The first 8 rows are patterns. Each new row is the sum of 2 different patterns, raised or lowered, with some noise. Before adding, each is slid sideways (what falls off one end comes back at the other) and multiplied by a number that may be negative. Names go in the order of the patterns.
Some rows, each with the names of its patterns after it:
[ -8   9  -9  -4  -1  -9  14  13  23  16  24  -2  24  13  13 -24 -25 -19
  22 -19  21  -7 -12 -11  22 -26  -2  12 -14   3  21  25  16  -7] => Nutid
[ 20 -20  -8 -27   4   8  15 -20  12 -11   7  -6  15  -1  -6  -4 -12 -25
  19  24 -28 -24  16  22  19  13  -4  25  24  19 -28   4  -3 -15] => Rofib
[ 12  -6 -14   1  28   5 -21 -15 -26 -22   9 -12 -19 -28 -22 -19   6  12
 -23  20 -18  28 -26  -3  19 -15  18  27  11   1  26  18  15 -22] => zoze
[ 22  24  26 -18 -28 -23 -25 -19   8 -12 -18  18  -4  19 -14  19  10   5
  21 -28  21  12  26   9 -27  29   9   7   3 -10 -10  11 -12  28] => Naf
[  6   0 -28 -14  20 -24 -15  22   7 -27 -26 -14 -17  -7  15 -26 -13  -9
  28 -28 -28  26 -29 -29 -24  -1 -20   7  20   2  -6 -21  -5 -23] => Fel
[  9  -6 -27 -13  22 -10 -13  27  -6 -23  -6 -22  -1  -3 -16  -4  10  22
  22   4  -4 -25  22   8  28 -17 -10  24  -1 -15 -23 -24  15 -25] => Taba
[-11 -18 -15   7 -20  28 -15  27  21 -11  24  -9  10 -20  27  -7 -12  21
  23  15   3   2 -14  16   4 -23 -24  25  22  15  -7 -15 -11 -24] => mude
[ 11  21 -10   8 -19 -29 -12  27 -24  16  27  14 -21 -11 -20 -23  17 -29
  -5  19 -24 -14   2  21  10 -21  -2 -17   4 -16  16  15  12  -4] => Bora

New rows. What belongs after each?
[ 19  30   4  17  29  21   6  18  14 -11   1  16  27   8  16  10  17  40
  30   8   7  17  32   5  34  17  39  16  18  17   0   2   3  16] => Nutid Fel
[ 19  25  -1 -26 -42   0 -17  25 -44 -25  21 -25 -32 -33 -23   9 -47  -4
 -26 -34 -32  19 -13 -19  12 -13 -24 -23 -29 -24 -29 -33  -1 -16] => Taba Bora
[  1 -45 -58 -57 -22 -54  -5 -32 -56 -17  -4 -13 -41  19 -16 -35  -8 -59
  -5 -12 -14 -15 -29  22   7 -11 -20 -48  -6  -4  -4 -12 -11  21] => Naf Taba
[20  5 18  7 29  9 47 52 44  4 36  5 23 40 22 11 49 20 12 35 32 18  2 16
 26 34 15 37 33 31 31 21 26 10] => Nutid Bora
[-30  -8 -18 -24 -25 -21 -17 -10 -29 -18 -20 -22  -4  -6 -24 -27  -8 -35
 -28 -16 -11  -9 -13 -11 -20  -9 -22 -36 -19 -17 -21 -19 -33 -15] => Taba Bora
[-26   9  -7  15 -19  24  56  -8  43  20  23 -32  34  27  17  60  57  20
  28  35  29  51  37 -14 -20  60  15  45 -21  25   7 -27  19 -21] => zoze mude
[ 12  -6  40  51 -14  38  58  56   0  16   1   9  28  31  53  31  51  25
  14  56   7  14  16  14  10  -7  45  30  44  10  28  16  22  11] => Fel mude
[ 13   6  24  11 -18  31  -2 -23   1   7   2   9  10   1  44  22   2  34
  13  10  -3 -13  25  -3  28  -8  12 -10 -19  10  -3 -10 -24   9] => Naf Bora
[ 16 -17  32   3   0   3  10   6  20  11  15  30  20  12   7  -1  -6 -15
  -7  21   1   4  14  10  10  -6  11  13   6   9  -3  14  20  32] => Naf Bora
[15 39 36 19 28 39 15 28 35 30  0 35 14 18 31  8 13 27 41 29 21 18 20 35
 34 51 16  8 39 36 23 24 22 32] => zoze Taba
[-48 -12 -46 -18   6 -13   8   2 -37  -6  11 -11  11 -28  -5 -58  -4 -14
  -9  -3 -44  -5 -41 -38  -8 -63  -9 -45  -9 -10 -29 -37  16 -51] => Naf Taba
[  9  -6  -3  -1  17  16  -7  -8 -13   5  25  33 -10  38  -1  40  -6  20
  30   3  29  32  15  27  47  20  17   7  36  22  12  15  51  31] => Rofib zoze
[15 -5  0 17 24 20 14 29 -2 15 11 26  9  1 13 17 19 32 17  3 20  5  3  8
 29 29 16 16 17 38 10 -4 18 15] => Rofib Bora
[ -3  13 -11 -21  36 -16  -7  11  14 -27 -15  -7  14   6 -13  -3  -1  30
  23 -12 -22  -8  35  17  21 -26 -19   5  -8 -27 -32 -18  -1  -5] => Taba mude
[-59 -17   2  -6   4  19 -40 -11  -3  -2 -33 -52  22 -54 -46 -38 -31  -4
 -23  -5 -32 -25  -7 -41 -40 -13 -12 -27 -14  -3 -22 -51 -13 -26] => Naf Fel
[-16   3  11  17  11  -6 -17   8  14   9  -5  16  24  26   6  37  -1  23
  15   8 -19   3  30   8  29  43  26  23  20  23  13  16  -6   3] => Naf Taba
[-42 -48   4 -43 -41 -55 -40 -15 -37 -21 -40 -11 -24   3 -44 -15 -30 -46
 -26 -23  -4   0  10   7  -1 -40  -7 -13 -42 -17 -19  -8 -47 -36] => zoze Naf
[ 12  -7 -17  -2  33   1  17  20 -22  11  -1  28   3  12 -22  20 -23  23
   3  -4  -8  13  23  21   8  43 -19 -16  47  35 -24 -11  -8 -22] => Rofib Taba
[ -6 -42 -28 -43 -23 -13  16   6  -2  13 -14  -6  11 -19  -3 -42 -42  10
 -43   2 -26   9 -47  -6   2 -30 -26 -10 -29 -31  19 -12 -29  -8] => Rofib mude
[-35  13 -22 -33  -2 -30 -49 -51 -47 -43 -31  -9 -33 -38 -48   0 -15 -63
 -26   2   6  14 -26  -6 -26  -9  16   1 -34 -17 -19 -36 -31   7] => zoze Taba
[-11   1   4  10  10  25  -6   0  23  24   3  -2 -15   8   0   1  12  17
   5  16  -5 -11  -3   3 -21  -9  13   7   1 -15   0 -15  15  -8] => Rofib Naf
[-29  -8  35 -27  14  -1  64 -12  37  50   2 -26   4  43  38  62  30  13
  60  67  28  25  29  25  26  57  27  53  14  66  21  25  12  22] => zoze mude
[ 16   4 -22  12 -17  -5   9  -4 -13   7  13 -15   9   6   9  15   2 -17
 -10 -15  -2 -31  -9 -12 -11   4  -9 -26 -26  11  -6 -20   6  17] => Nutid Taba
[  4   6  34   7  12   9  14  -7  11  25  16  13  27 -15 -17  38  27 -10
 -18 -13  -8  17  -5 -19   1  28  17   3  22   0  23  23  44  11] => Rofib zoze
[38 40 37 46 18 18 16  6 23 11 23  0 19 25 20 18 27 37 11 35 14 22 15 25
 25  7 41 18 23 34 29  6 16  7] => Naf mude
[ 27  -1  -3 -11  31   7  14   7 -15 -22  14   7 -12  26  17  18   6  19
   4 -14  11  -7  -5  17 -12 -10  17  31  30   4  23  -7  26   5] => Nutid Bora
[34 41 17 25  2 39  6 20 23 15 18 18 33 14 32 39  4  0 30 34 12 15  6 13
 32 19  0  5 30 23 28 34 20 36] => Rofib mude
[  7 -26  -8  20   3   9  25  13   7  24   5   6 -21   2 -13  -3 -10  12
  -1   9  13   3 -21  22 -16  -1  -2   0 -20  24  12 -15  24  -6] => Nutid zoze
[28 37 12 13 27 26 16 39 22 14 31 45 21 19 25 29 24 39 39 32 20 42 31 22
 22 41 21 14 36 11 20 17 33 19] => Fel mude
[-26 -19 -20  -4 -32 -41  -4  -1 -21 -24 -29 -29 -28 -26 -32 -20  -9 -26
 -10 -10 -38 -16 -24   3 -31 -20 -32 -17 -32  -3 -27 -22 -17 -21] => Rofib Taba
[-15   2  -9 -40   8  -3 -21 -26 -19 -18 -16 -38  -2  -6   2  -8 -43 -48
 -27 -41 -34  -8 -38 -27  -2 -15  -4 -34  -9  -4 -20   1 -44   0] => Rofib Naf
[ 23  18  -3  20  11 -11  14  15  -4 -10  34  -7  31  48  18 -11  49  12
  -2  -2  30  30  29  33  -1  37  26   2  49  34  25  -7  18  42] => Nutid Bora
[-10  24 -15  -3  26  -5  13  25  26   0  24  32  23 -19   7  -1 -11   5
  37   2 -15  -8  -4 -20   5   8 -19 -27 -19  -8   4  20  -3  26] => zoze Fel
[ -5 -30 -12 -18 -12 -31 -25 -15 -21 -24  -2 -10 -31 -27   0   1  -4 -15
 -28   1 -14  -2 -45  -8 -21 -34  -2 -37 -35 -38 -18 -25 -18 -37] => Rofib zoze
[ 11   2 -39   0 -30 -36 -18  -8 -39 -22 -35   1 -31 -16   9   0 -27  -7
  17   1  19  16 -26   3   1  23   3   4 -19 -29  20 -36   1 -45] => zoze Naf
[-31  -9 -36 -22  -4 -26 -30  -2  -3   5 -19 -17 -14 -12 -20  -8   9  -6
 -19   2  11 -12  -7 -24 -38 -15   8 -38  -9  16   5 -21 -21 -30] => mude Bora
[-21  53 -16   1   2  10  21 -12   8 -16  11  34  23  12  22 -16  -2 -11
 -24  12  22  29  36  43 -14  16   8   2  20 -26  23   0  13  20] => Naf Taba
[-33  -2  20  -2  21 -20   3   7  -5 -48 -60 -55  -6 -30  23 -46 -37 -53
  13 -30 -43  -8 -15   4  19 -15  16 -33 -20  13 -14 -42 -10 -13] => Nutid Taba
[-11  14   0  21   4  19  -1  -6   0  11  -9  -8   4   2  10  20  16 -26
  26 -13 -13 -16  22  18  13  14 -16  26   8  -7  17  14  10  -6] => mude Bora
[ -6 -36 -36 -29 -24   3   7 -32  14 -34   8 -40 -20  16  -8  17  27  11
  -9  20  15  -2 -24  -5  -6 -27 -11  14 -12 -14 -28 -34 -37  -4] => zoze Naf
[13  0 32 48 47 44 29 11 33 28  9 23  5 36 16 27 27 21 37 21 21 12  3 25
 -5 28  8 32 24 21  9 39 -9  6] => Nutid Naf
[-12 -24 -29 -42 -42 -24 -34 -10 -11  -9   9 -29 -40 -53 -38 -50 -14 -30
 -36 -17 -17  -7 -42  -3 -17 -30 -16 -57  -3  -9  -5 -12 -45   2] => Nutid Naf
[  3   1   6  -4   5  34  14   1  -3 -11  17  15  35  -5  -2  18   5 -11
  -7 -10   8 -17  22  -4 -17   6  26  -9 -11  22  -3 -11   8 -18] => Fel Taba
[-11 -10   1   4   9  -2 -28  -8  -2 -17 -31  -2  -6 -21   7  13   7  -1
  -6  -4 -16  -8 -28 -21 -25  11 -31  -3  -5 -17 -32  11 -25 -29] => Nutid Fel
[ 16  -8  -4  23  -7  12 -28  -1  14   0  42 -24   2 -36  37   7 -26  17
  33  34  27  -9  17   5  12  14  -2   0  26  25 -27  -1  18  -6] => Taba mude
[-26  -2 -13 -30 -31  -5   5 -19   6 -30  16  -8  -4  20  -5   6  39  16
  18  25  14   7  -7   6   2 -16   4  19   5 -16 -12 -18  -6  -3] => Rofib zoze
[-29  37  -9 -16  11 -24  10 -18  -5 -33 -14  18  -3 -10   4  15  14  -3
  -6  32  -7   6   1 -21  29  43  45  43  35  -4   8  36 -22  22] => zoze Naf
[-27  17   3   1 -28   7   3 -24  28   7   2 -22   1 -18 -42 -26 -16  22
 -10  12 -11 -22  25   6 -19  10  -1 -42  -9   8  20  -2   7 -13] => Rofib Fel
[-16 -42  14 -32 -36  -6 -19 -47 -32 -52 -10  -4 -22 -20 -55 -32 -49 -46
 -33 -33 -23 -37   8 -33 -15 -49   3 -26 -15 -14 -47 -19 -14   0] => Rofib Naf
[21 16 25 24  4 16 21 -5 33 31 26 40 21  9 29 32 20 18 13 14 26 45 17 24
  9 28 21 13 12 37 22 47 11 28] => zoze Taba
[-26 -31 -15 -24  -8 -11 -27   2  -7 -39 -20 -28   9 -37 -15 -29 -24 -32
   5 -27 -23  -6 -20 -29 -17 -24  -2 -31 -42  -3   4 -10 -13 -26] => Rofib Taba
[42 25 18 20 43 26 30 31 22 25 24 44 32 44 35 23 23 24 24 -3 31 35 20 42
 27  3 33 26  2 25 24 35  8 22] => zoze Bora
[-24 -23  11   8  16  16  31  16  12  35  30  -4   3  -5   9   2   5  -9
 -13  50 -20  -6   8  10  17 -27  -3  -3   7  32   4  -3  18  10] => Naf Fel
[-22  -4 -38   0 -39 -10 -16 -16 -28 -30 -24 -27 -31 -10  -2 -29 -27 -16
 -10 -11  -5 -16   5  11   2 -31  -7 -22 -21 -13 -27 -37 -49 -11] => Rofib mude
[ 33  10   6  -1  15  17  -2  45   5  15  41  33 -16  -1  -7  37  42  38
  54  17  18  17  -5  25  -9  23 -22   4  22   2  15  17  40 -10] => Naf mude
[ 16  36   8  -1  -6 -24 -25 -17   9  -3   2  11   2  35  10   4   0   1
  25  -4  28  30  32  25  -3  21  26  -5  17 -17 -14  20 -18  32] => Naf mude
[ -9 -12 -29 -11  -9 -11 -25 -16 -27 -26 -14 -25 -32 -18 -15 -32 -24  -5
 -14  -1 -17  -7 -17  -6  -1 -32  -7  -8 -17  -6 -15 -13 -20 -22] => Rofib zoze
[-32   3 -15  17 -11 -21 -22  -5  -8 -38 -34 -30  -9 -20 -35 -12  -8  -7
 -33 -22   8 -16  17  17  22   3  -5 -32  24 -46  12 -40 -24 -15] => Rofib mude
[-23 -51 -26 -47  -1 -31 -12  -9 -31  12  -6   9 -28 -23 -40   8 -27 -17
 -29  -1 -40 -21   1  -7 -16  -4 -41 -47   8  16 -42 -42 -37 -13] => Rofib Fel
[  9  20  26   4  56  45  28  45  45  28  36  -8  36  19   3  25  58  46
  23  15   0  -9  49  20  26 -10   0  25  32  28  -8  28  21  35] => zoze Taba
[-18 -39 -46 -40 -66 -28 -61  13 -29 -44 -21 -17 -14 -26  29 -30 -51 -40
 -24 -33 -14 -43 -19 -25   1   8 -11 -14 -24 -16 -35  31 -16 -45] => Rofib Taba
